The same things were measured in two ways. Each way mixes the same 11 hidden numbers, adds some noise and spreads widely along 6 directions of its own, which tell nothing about the thing.
Some things both ways: the first way, then the second way.
[ -4 -20   5   0  -7  15   2  -4  -4   2   0  -3 -12  16  -1   1   1   0
   6]
[ -6   8  -6  13  -7  -1  -8 -10  -2   3   7  17 -12   2  21  -3   3   3]

[  6   7  -3   9  18  -9   5  -8 -20   2  11   6   1 -15 -20 -11  -2  -4
  19]
[ 13   9   4  -7  -3  -7 -13  -8   0  14   7  14   8 -10 -40   9   1 -26]

[ -7   1 -27   3   7  -7 -13   9 -16  11  15  -7   5 -12  -9  14   5  -5
  -4]
[-21   8 -16   3 -31  -1  23  -3  -8  23 -21  -9  17  12   3  17  -5   8]

[  4   3   0  -8   7   0   9  -3 -13  -3   2  12   4 -15   5  -7  -7  16
 -11]
[-20  19  21  18  -9 -16 -14  10  13  -2 -22  14  -4 -24   0  -6   3   6]

[  7  -2  25  25 -11  16  15   8  32 -33  -5 -14  18  11  -5  -5   8   3
 -14]
[ -7  24  30 -10 -13   1  -9  -5  17  14  -9 -17  -2  -3 -27 -16   5 -11]

[ -8  11   2 -20   0  -3   3  12 -18 -12 -18  36 -21  -6   6   3  -5 -21
  -9]
[ 23 -15 -26  15 -20  12 -35  11  15  -2  27  43 -26  17  -5 -33  30   3]

[ -1 -23  15 -24 -12  -1 -11  25  -3 -15 -15  11 -23  12  14  21  12 -30
 -31]
[-19  11  38 -10  -9 -23 -20 -10  20  17   1 -18  10 -15 -29  10 -14   0]

[-17  -9   3  36  10 -24   1 -29  -5  33   1 -21  29   5   2 -13  15  -3
   9]
[ 24 -17  -9 -16  11   1   3  -1   7  11  22   0  18   6  -8   0   4  -5]

[ -3   1  12 -15 -15 -10   7  -7  -1  23  21  -4 -13   2  22   3   1  -5
  -3]
[  8   7 -24  -8  -5   9  19 -11 -10   7   9   4   7  10  29  22 -10   1]

[  6 -10   4  28   8   3   7 -14  -1  17   6   0  23  -3   6  -2  -7  -1
   8]
[ 10  18  -8   0  -6 -12  12   1  -7  36 -10  -6  19  14 -13  35 -22   2]

[ -3   1   8  26   6  -7  17  -1 -10 -14 -10  10   6   2 -28   7   4   5
  -1]
[  6  -5  20  -8   3  -8   9  -2  -3   2  11   0   7   7 -10  -3   4   0]

[ 14  -4  -8   5  15   9  -1 -17  -3  16  20 -10  25 -15  10 -11  -1  10
  -8]
[ -4   1  -7  -4   7  -4   2  -9  16  25 -14 -18   0   9  13  17 -18   2]

[ 17  -6   5   5   6   2   6  -1   5  -9  -7 -14   8  -8 -13  -6   4  -1
  -3]
[ 33  -4 -32  -6   6   6   6   4 -33   2  23  22   6  14   2   8  -2  10]

[  1 -10   8  25  11   6   9  -3  -2 -26   7 -11  20  -1 -25  -6  17  22
  -8]
[ -8  -2  12   7  15   0   0   4  12 -13   5  13  -5 -14   9 -23  21   8]

[  4   4   4  -4   9 -15   7  -6  -6  22  15  -2  14 -28  15 -13  -7  12
  12]
[-13   5  27  -9  -3   2 -19  10  16  -7  -9   0  12 -27 -25 -17  12  12]

[ -7 -18  -5  -8  -8   6 -14  10  -8  -5  -5  -6 -11   6 -18   4   7  -2
   1]
[-40 -13  15   6 -17  10 -33  -5  24  -5  -1   5   0 -23 -15 -40  31  21]

[ -3   3   0 -15 -22  16  -6   9  21   4  14   3  -9  -6   8  -5 -11   4
   4]
[ 12  14  -2   6   1   1 -12   0  -2  -4 -10  31 -12 -11  15   4  -8  -6]

[ 13   5 -16   2  39   2  -4  -1  -9   0  11   4  18 -34  -2 -16 -10  15
  18]
[ 19   6  28  -9  24 -16   1   1  -2  -1   0   2 -11  -2  -4  -2  -9 -22]

[  6   8   4   1 -15   5   2 -11   3  10  -5   5   6  -5  -9  -6 -27  10
  -4]
[-16   8  21   2   8  -3  -3  -4   7   4 -22   1  -7  -9   0   5 -13  -6]

[ -7  -4  16  11 -21  -1   5  10  -2   2 -14   7  -5   2   3   6   3 -16
   6]
[ -6  -6 -16  -1  -9  29  -9   7   4   3   3   4  -3  13   1 -21  20  26]

[ 13  11  -9  16 -26  25  -6  15  11 -22  16  -3  -4 -17 -14  -6 -16  14
  13]
[ 16  11 -20  -3  19  18  16   1  -7   9   5 -11 -16  26  30   1   0  -7]

[  2   0 -10  -9  -4  -6  -8  21 -15 -26  -4  -1 -12 -20 -11   2   2  -8
  -2]
[-15  16 -27  12 -13  11  12  11 -13  14 -10  -3  13   3   5  -3  14  26]

[ 18  -6   9   7  26  22   7  -4   2 -14  15   0  25 -14 -18 -11   7  26
  -4]
[  4 -22   7  -1  27   8  -7  -4  16 -14  12  15 -24   4  25 -25  15  11]

[ -2  -6 -22  -2  36   5 -15  -3 -29   1  14   8   7 -27 -10 -18   9  11
  18]
[ -5   8  -1  13  -8  -7  -9  -3   5  19 -13  12   5  -2  -7  10  -1 -14]

[  2  -8 -26  12 -14  12   0  23 -33  -7  13   2 -10 -25 -17  15  -8  17
  27]
[-21  27   1  10 -12   4  -4   3  -1  17 -15 -20  -9   9   8   3  -2  14]

[  9  -6   8  -9 -10   5   4   6   8   3 -15   0  -3   2   6  11 -14  -8
 -13]
[  5  -9  16 -11   0  -9  -2   8 -19 -11  17   5   3   2 -10  -7   3  15]

[ -4   6   3  21  -1 -14  15   2  -3  -5  -4  11  -1  -9 -21   2   4   6
  12]
[  5  14  25  -3   7  -6 -12   0   8 -12 -14  20  -8 -24   0 -15   1  -5]

[-16  -4 -12 -16  11  -8 -12  -6 -17  24   7   1  13 -14  12  -8   7 -18
   0]
[  0 -10 -13   6  23  -4  14  12 -20  -2  -3  14  14  -4  13  17   0  15]

[  9   2  -6  20  11   5  27  -4 -18   0   2  20 -10  -7 -21   6   2   8
  19]
[  6   7  -8   7 -30 -11 -15  -2  -2  14   1  17   3   4  -5  -6   9  13]

Other things, the second way, with their names:
(361): [ -7 -11 -12 -13 -13  20  -6  -5  15  12   8  -1  11   7 -11  -9   6  23]
(283): [-19  -4  11 -16 -12 -11  25  -8 -21  10   0 -29  26   6  -4  11   0   3]
(415): [ -3   8  13  -3  -2  -3  -5   7   1  -8  -3  15  11 -22 -12 -10   8   6]
(163): [ 13   7  -8   9  11   4   4  -2 -21 -10  -4  42 -16  -2  14   5  -5 -10]
(217): [ 14  19   6  -3 -18 -12  -4   9 -19   4 -25  19   6 -12  -9  13 -20 -27]
(363): [ 22  25  20 -18  -9  -9  -3 -13  22  24  -4 -13   1   3  -7  10 -25 -23]
(330): [  0 -15   1   0  33  -1  -1  -1  -4   2   0  -1  -3   1  12   7  -4   2]
(11): [-15 -16  -2  13  -2   7 -18   5  22  -5  17  17  -8  -4 -12 -27  34   0]
(344): [ 12  14 -29  10  32  12  42  19 -34 -11   4  17  -1  11  30  15   6  12]
(232): [-13   9   8  -7  12  12 -12 -11   8   3   1  -7  -5 -10   0  -5  -2   5]
(216): [  2 -10  -6  -1  26   4  27  12  -6  -5  -3   3  11   1  11   4   5  16]
(308): [  6  11   5 -10   5  -5   2  19 -21  -5  -2   2  24 -17 -11  15  -4   7]
(66): [ -1   0  -6  13  29   8   4  11 -26 -26  -1  35 -12 -13  31  -1   4  10]
(263): [ 31  15  26 -22  39 -21  16  -8 -18  -8  19 -11  -3  -5  17  28 -27 -28]
(160): [ -5  15  13  -7  25  -5  29  -1 -11  -5   4  -8   1  -5   2  13  -3  -6]
(241): [ -9 -13  -2   4  10   8  14   0 -21  -7  -8  21   0   4   9  -2   6  12]
(324): [-23   8  20   4  -1  -6  12   3 -10 -15  -9  13   5 -17   5   0   5   3]
(251): [ 12  12 -10   6  -6  -2   6   1  -8   2   4  37  10  -8  -6   7   2  -4]
(20): [-20   4   6   6   3   9  -2   9  13  14 -20 -14   3   4   0  -4   2  15]
(86): [ -2   0  -5   1 -25   0 -19 -10  21  25   0  11  15  -2 -22  -2   4  11]
(368): [-21   5  -2   5 -36  12 -38  -9  21  16 -16   9  -2 -11 -12 -22   9  -1]
(56): [-15  20  23   5 -12  -8 -16  -5   7  13 -29   2 -11  -8 -20  -2 -12  -8]
(99): [  8  20   3   6  -3 -13  -5   0   9  16  -1  13   2  -3  -9  10  -7  -2]
(215): [  0   5  21  -5   2 -13   6  12  13  -3   5   3  15 -17 -22  -6   8  -8]
(103): [-27  11  -9  10 -20  16   8   7 -28   5 -13   2   1  13   2  -3  12  26]
(227): [ 6 -1 -8  4  8  5 17  8 -4 -5 15  9 -1 12 22  1  6  5]
(198): [ 12  14 -12  14  13   3  10   4  -7 -10  -6  31 -24   2  41   2  -8  -9]
(429): [ -9  14 -29  -6 -25  20   4 -14  -4  35 -20 -18  11  19   6  13  -5  10]
(71): [ -5 -15   3  -3 -13   8 -13 -18  26  20   8  21   5   6 -26  -1  -1 -19]
(127): [-11  15  -9  -3 -26  -2   7 -18 -24  33 -25  -1  24   7  -4  32 -26  18]
(5): [  6  -7 -16   8  10   8 -11   1   3  10  -7  12  -6   7  17  -3   5  11]
(439): [ -8  14  29  -2  -8  -1  -8   8  -5  -9 -17  14 -12  -9 -19   0  -7 -24]
(311): [ 17  -3 -30  -4   5  18   8  -1  -4  -1  12  31   4   2   4  11   2  -8]
(186): [-34  23  -8  16 -25   0  -3  10 -10  21 -25   2  20  -9 -28  13   2  33]

Some of these things the first way, each followed by its name:
[-13   0  -5  24  -4   3   9 -14 -13  13  -3   3  16  -4 -14 -11  12   3
  14]	(5)
[  3   8   0 -37 -35  30  -7  20  20  -9   0  -2 -13  -3   4   3 -34  -4
  -7]	(103)
[  7  -8  14  -6   1 -16  -5   5  -4  14  -1   3  -5  -6   7   7  -5 -11
  -2]	(361)
[  2   0  22 -16 -28   7   5   5  29 -12   1  -9 -12  14  27  -5   8 -21
 -29]	(263)
[ 27   3  15  16   4  21  11 -26  -3 -16  -5  -2  24 -10 -32 -23  -3  26
 -13]	(330)
[ 15  -1   8  -1  20 -12   7   9 -21 -14  10   5   1 -14  -2   6   5 -12
  -8]	(160)
[-17   6  -2 -20 -29  -5 -18  17   0  -5 -18  18 -15  -6  10   2 -17 -20
  -9]	(20)
[  7 -17  17  10   5  -6  15  -6 -24   4 -15   1  14  -2  -1   8   5 -13
  -8]	(186)
[  2  -3   5 -11  15  11  -4  -5   8   3  -3  -1  16  -3  -7  -8  -3  -5
  -4]	(241)
[  5  11   7   0  10  -4   3  -1   6 -24  11  -6  33 -19 -14 -11   8  13
 -31]	(216)
[  3   1   4 -41  -4   5   2  12  13  -3   1   2 -16  -6  -3  -1  -6  -7
  -8]	(127)
[ 11 -10  12   4 -15   2   4   2  -9  -8  -2  -6 -10  -5 -16   0  -1   8
   8]	(232)
[ -2   8   2 -21 -21  14 -10   0  25   7   6   2  -5  -1  26 -10 -28   3
  -9]	(198)
[ -8  -4  -8   4  -5  -1  -6  13  -6 -10 -20   2   3  -2 -10   9   0 -13
  -7]	(56)
[ -4  -6  21  -2  19 -17  17  -7 -14   0 -11  19   0   1  23  -4  10 -21
 -11]	(99)
[  4  -6 -13  -5  12   0 -14  -6 -15   9  -3  -3  -9 -18  -7 -16  -1  16
  21]	(368)
[-15 -19  -8  46 -16  11 -15   3  -1  25  -3 -18  30   7  -9  13   4   3
  18]	(439)
